There are 5 ways to turn a row about zero (a turn may also mirror it). The second row of each pair is the first, turned, with some noise. The first 30 pairs use one turn. New pairs use 2 turns, one after the other, and a turn may come again.
Known pairs, each followed by its turns in order:
[0.030 0.145 2.322 1.681 -1.010]
[1.736 0.211 -0.606 -0.319 2.517]  q_891

[0.288 -0.783 -0.914 -0.989 0.092]
[1.289 0.778 0.281 0.035 -0.583]  q_867

[4.456 1.064 1.017 -2.103 0.746]
[-0.712 -3.457 0.607 0.069 -3.557]  q_920

[-0.534 -0.907 -0.292 0.881 2.342]
[0.911 -1.363 1.501 -1.504 -1.321]  q_891

[-0.541 -1.314 1.383 1.953 0.497]
[2.141 0.514 0.316 0.118 -2.014]  q_989

[2.190 1.527 -0.439 0.613 -1.689]
[0.066 1.009 -0.873 1.626 2.071]  q_989

[2.107 0.486 0.904 0.909 1.617]
[0.756 -2.134 -1.595 0.435 -1.816]  q_181

[0.385 -1.528 -0.714 0.271 -2.773]
[-0.970 3.352 -0.279 0.549 -0.163]  q_989

[-2.833 -0.193 0.004 -1.971 0.737]
[0.658 0.205 1.951 2.621 1.425]  q_867

[1.512 0.614 0.463 -0.045 -2.136]
[1.163 -0.368 1.174 1.644 0.080]  q_181

[-2.204 -1.116 -0.706 1.482 -0.762]
[0.662 2.187 0.263 -2.242 -0.830]  q_989

[-0.769 -1.708 1.275 -0.755 -1.242]
[-1.168 -0.583 0.861 0.648 2.059]  q_181

[1.299 1.690 0.785 -0.758 -0.486]
[-0.164 -1.067 -1.258 1.627 0.956]  q_989

[0.030 -2.161 -1.904 0.813 2.027]
[1.153 -0.462 2.472 -1.446 -1.320]  q_867

[3.565 0.659 -0.696 0.390 -0.782]
[1.515 0.888 -2.880 1.647 -1.017]  q_891

[-1.497 -0.368 0.872 -1.488 -0.784]
[1.357 -0.089 -0.099 1.974 1.207]  q_867

[2.281 1.099 0.949 -1.239 0.655]
[-0.408 -2.058 0.010 0.228 -1.683]  q_920

[0.973 -0.957 2.771 0.163 -0.150]
[-0.912 -2.434 -0.377 1.166 0.407]  q_181

[-0.923 -2.299 -0.667 0.235 0.984]
[0.422 1.930 -0.271 2.010 0.199]  q_920

[0.111 -0.370 2.535 0.108 -1.566]
[0.925 0.137 -0.062 0.547 2.672]  q_891

[-1.482 -1.038 -0.915 -1.568 2.317]
[2.120 0.744 -1.679 1.795 -0.458]  q_920

[-0.059 1.088 -2.221 -0.486 2.221]
[-1.109 2.177 2.053 -0.421 -0.394]  q_867

[-0.272 -0.263 0.582 -0.497 -0.758]
[-0.793 -0.064 0.404 0.545 0.636]  q_181

[0.464 -0.605 -0.155 1.185 0.428]
[1.267 0.338 0.665 0.432 -0.028]  q_989

[-2.365 -0.984 -1.448 0.854 -0.340]
[-0.739 1.059 1.156 -2.264 0.501]  q_181

[0.354 -2.832 -1.696 -0.476 -0.686]
[2.596 -0.681 0.179 -0.276 -1.936]  q_867

[0.170 -0.800 -0.707 0.212 1.499]
[0.397 -0.807 0.309 -0.463 -1.242]  q_891

[-0.573 -2.314 0.471 -1.272 -1.506]
[0.840 0.312 2.357 1.758 0.886]  q_920

[-2.727 0.403 1.368 0.396 -1.149]
[0.578 0.098 0.188 -0.329 3.166]  q_920

[-0.053 -0.633 -1.362 -1.370 -0.073]
[-1.360 -0.557 0.181 0.905 -1.258]  q_891

New pairs. What belongs after each?
[-0.004 0.710 0.589 0.811 1.573]
[-0.932 -0.288 0.798 1.293 -1.113]  q_989 q_920

[0.604 -1.431 1.775 0.409 -0.927]
[-1.104 0.199 -1.054 0.747 1.755]  q_920 q_920

[4.071 1.449 0.663 1.564 -2.125]
[2.320 0.656 -2.240 -3.210 -2.324]  q_989 q_891

[1.385 -0.631 0.597 -1.562 1.791]
[1.268 -0.212 -1.681 -0.233 1.438]  q_891 q_891

[1.912 1.267 0.347 -1.865 0.245]
[1.715 1.088 1.166 0.322 2.138]  q_181 q_989

[1.410 -2.025 0.478 -0.235 1.129]
[-1.493 1.411 0.430 -0.992 1.734]  q_920 q_920

[2.130 -0.963 -0.972 0.186 0.555]
[-0.729 0.842 0.005 2.422 0.427]  q_867 q_891

[-0.938 0.111 4.999 -0.712 -0.705]
[-0.890 3.271 -1.735 1.393 2.984]  q_181 q_920

[-0.416 -2.897 -0.411 -2.585 -0.987]
[-1.631 -1.593 1.143 -2.901 0.797]  q_891 q_181

[2.702 -1.733 -1.164 -0.167 0.941]
[0.676 2.480 -2.352 -0.594 0.220]  q_920 q_989

[0.757 2.075 -0.963 -0.183 0.334]
[0.679 -1.483 1.139 -0.500 -1.710]  q_989 q_891

[-1.985 -0.211 -0.285 -0.872 -1.588]
[-0.151 -1.251 -1.918 -0.240 1.540]  q_181 q_920

[1.650 -1.556 1.191 -0.707 3.927]
[1.002 0.870 2.960 3.228 -1.149]  q_867 q_891

[-1.539 0.732 -3.389 1.435 2.429]
[0.586 -3.339 -0.865 3.001 -0.902]  q_989 q_920

[2.187 -1.821 0.427 -1.929 -1.204]
[3.329 0.324 -0.654 0.666 -0.229]  q_867 q_181

[-1.008 1.417 0.860 1.100 1.788]
[0.560 0.989 2.201 0.214 -1.355]  q_920 q_867

[-0.587 -3.204 -0.134 -0.222 -0.949]
[2.268 -2.115 0.219 0.470 1.406]  q_867 q_181

[-1.069 -0.451 0.975 -1.187 -1.862]
[1.628 0.919 1.760 0.923 0.677]  q_867 q_989

[3.182 0.143 0.533 1.828 1.657]
[0.394 -2.028 0.724 3.438 -1.133]  q_920 q_867

[-0.612 2.797 1.216 0.298 -0.311]
[-0.668 0.574 -1.735 1.737 -1.991]  q_891 q_181

[1.069 1.910 -0.473 1.137 -2.311]
[-0.557 0.545 -2.382 -1.155 -1.923]  q_989 q_920

[0.210 -0.248 -2.037 1.450 -0.128]
[-0.262 -2.066 -1.279 0.045 -0.158]  q_989 q_920

[0.232 1.317 2.552 -0.499 1.924]
[1.210 -0.556 -3.254 0.942 -0.321]  q_867 q_920

[1.372 -1.108 -0.675 -0.698 0.950]
[-0.917 -0.288 1.549 0.749 0.769]  q_181 q_989

[-3.349 -0.316 -1.316 -1.198 -5.318]
[-1.456 -4.141 -0.229 -1.685 -4.466]  q_867 q_867

[-1.592 0.634 -1.674 -0.957 -0.161]
[-0.850 -0.198 2.656 0.352 -0.470]  q_989 q_891

[-0.655 0.801 0.397 4.257 -1.168]
[3.311 0.171 -1.643 1.814 -2.075]  q_989 q_181

[-0.277 -0.534 0.629 -1.145 1.138]
[-1.291 -0.344 0.658 0.930 0.815]  q_891 q_920

[1.123 -1.035 1.915 -0.907 1.557]
[-0.108 -1.199 2.521 -0.526 0.962]  q_989 q_181

[-0.523 -0.363 2.099 -2.795 -0.360]
[2.780 -2.315 -0.691 0.072 -0.481]  q_920 q_891

[1.036 2.284 -0.970 -0.555 0.687]
[0.064 -0.326 0.366 -2.840 0.607]  q_891 q_920

[1.073 -0.573 -1.220 2.270 0.283]
[0.194 -0.650 -0.052 2.690 0.728]  q_181 q_891

[0.120 -0.119 -1.438 -1.503 0.721]
[0.884 1.145 -0.932 0.245 -1.080]  q_181 q_181

[-0.082 2.311 -0.349 -1.726 0.020]
[0.539 2.475 0.255 -1.006 1.446]  q_891 q_891

[4.668 -0.250 -0.858 -1.347 0.749]
[0.694 1.176 2.995 3.247 1.780]  q_181 q_989

[0.421 -0.900 0.366 2.064 -2.692]
[0.638 1.149 3.064 -0.381 0.972]  q_920 q_891

[-1.070 2.748 1.971 0.119 -0.798]
[1.472 -0.766 1.578 -2.473 0.281]  q_867 q_989

[0.272 -0.724 0.374 1.208 -0.064]
[0.820 0.957 0.001 -0.686 -0.265]  q_891 q_867

[-0.872 3.196 -0.492 -0.421 0.980]
[1.619 0.189 0.953 0.730 -2.743]  q_920 q_920

[0.651 1.197 -0.800 -2.446 1.351]
[1.616 -0.225 -1.903 -0.517 -2.337]  q_920 q_867

[-2.017 1.674 -0.649 0.250 0.424]
[1.057 0.724 -2.127 0.287 1.770]  q_989 q_181

[-0.956 1.883 -3.186 2.027 0.043]
[-3.591 2.008 0.333 0.814 -0.019]  q_891 q_891

[-1.680 1.092 -0.262 1.484 1.741]
[-0.517 0.736 -0.881 2.683 1.074]  q_891 q_181

[1.107 1.537 0.377 -0.028 0.386]
[0.598 -0.328 1.081 -1.298 -0.725]  q_989 q_867

[1.276 1.359 -0.525 0.678 -1.176]
[0.733 1.315 -1.051 1.753 0.211]  q_181 q_989

[-0.474 0.221 -2.855 2.579 1.549]
[0.163 3.894 0.442 0.990 -0.886]  q_920 q_181

[0.752 2.052 -2.281 1.346 -1.097]
[0.699 -0.754 1.343 3.263 -0.793]  q_181 q_181

[0.990 -0.759 0.847 -0.245 2.639]
[1.900 0.827 -0.118 -1.735 1.498]  q_181 q_181

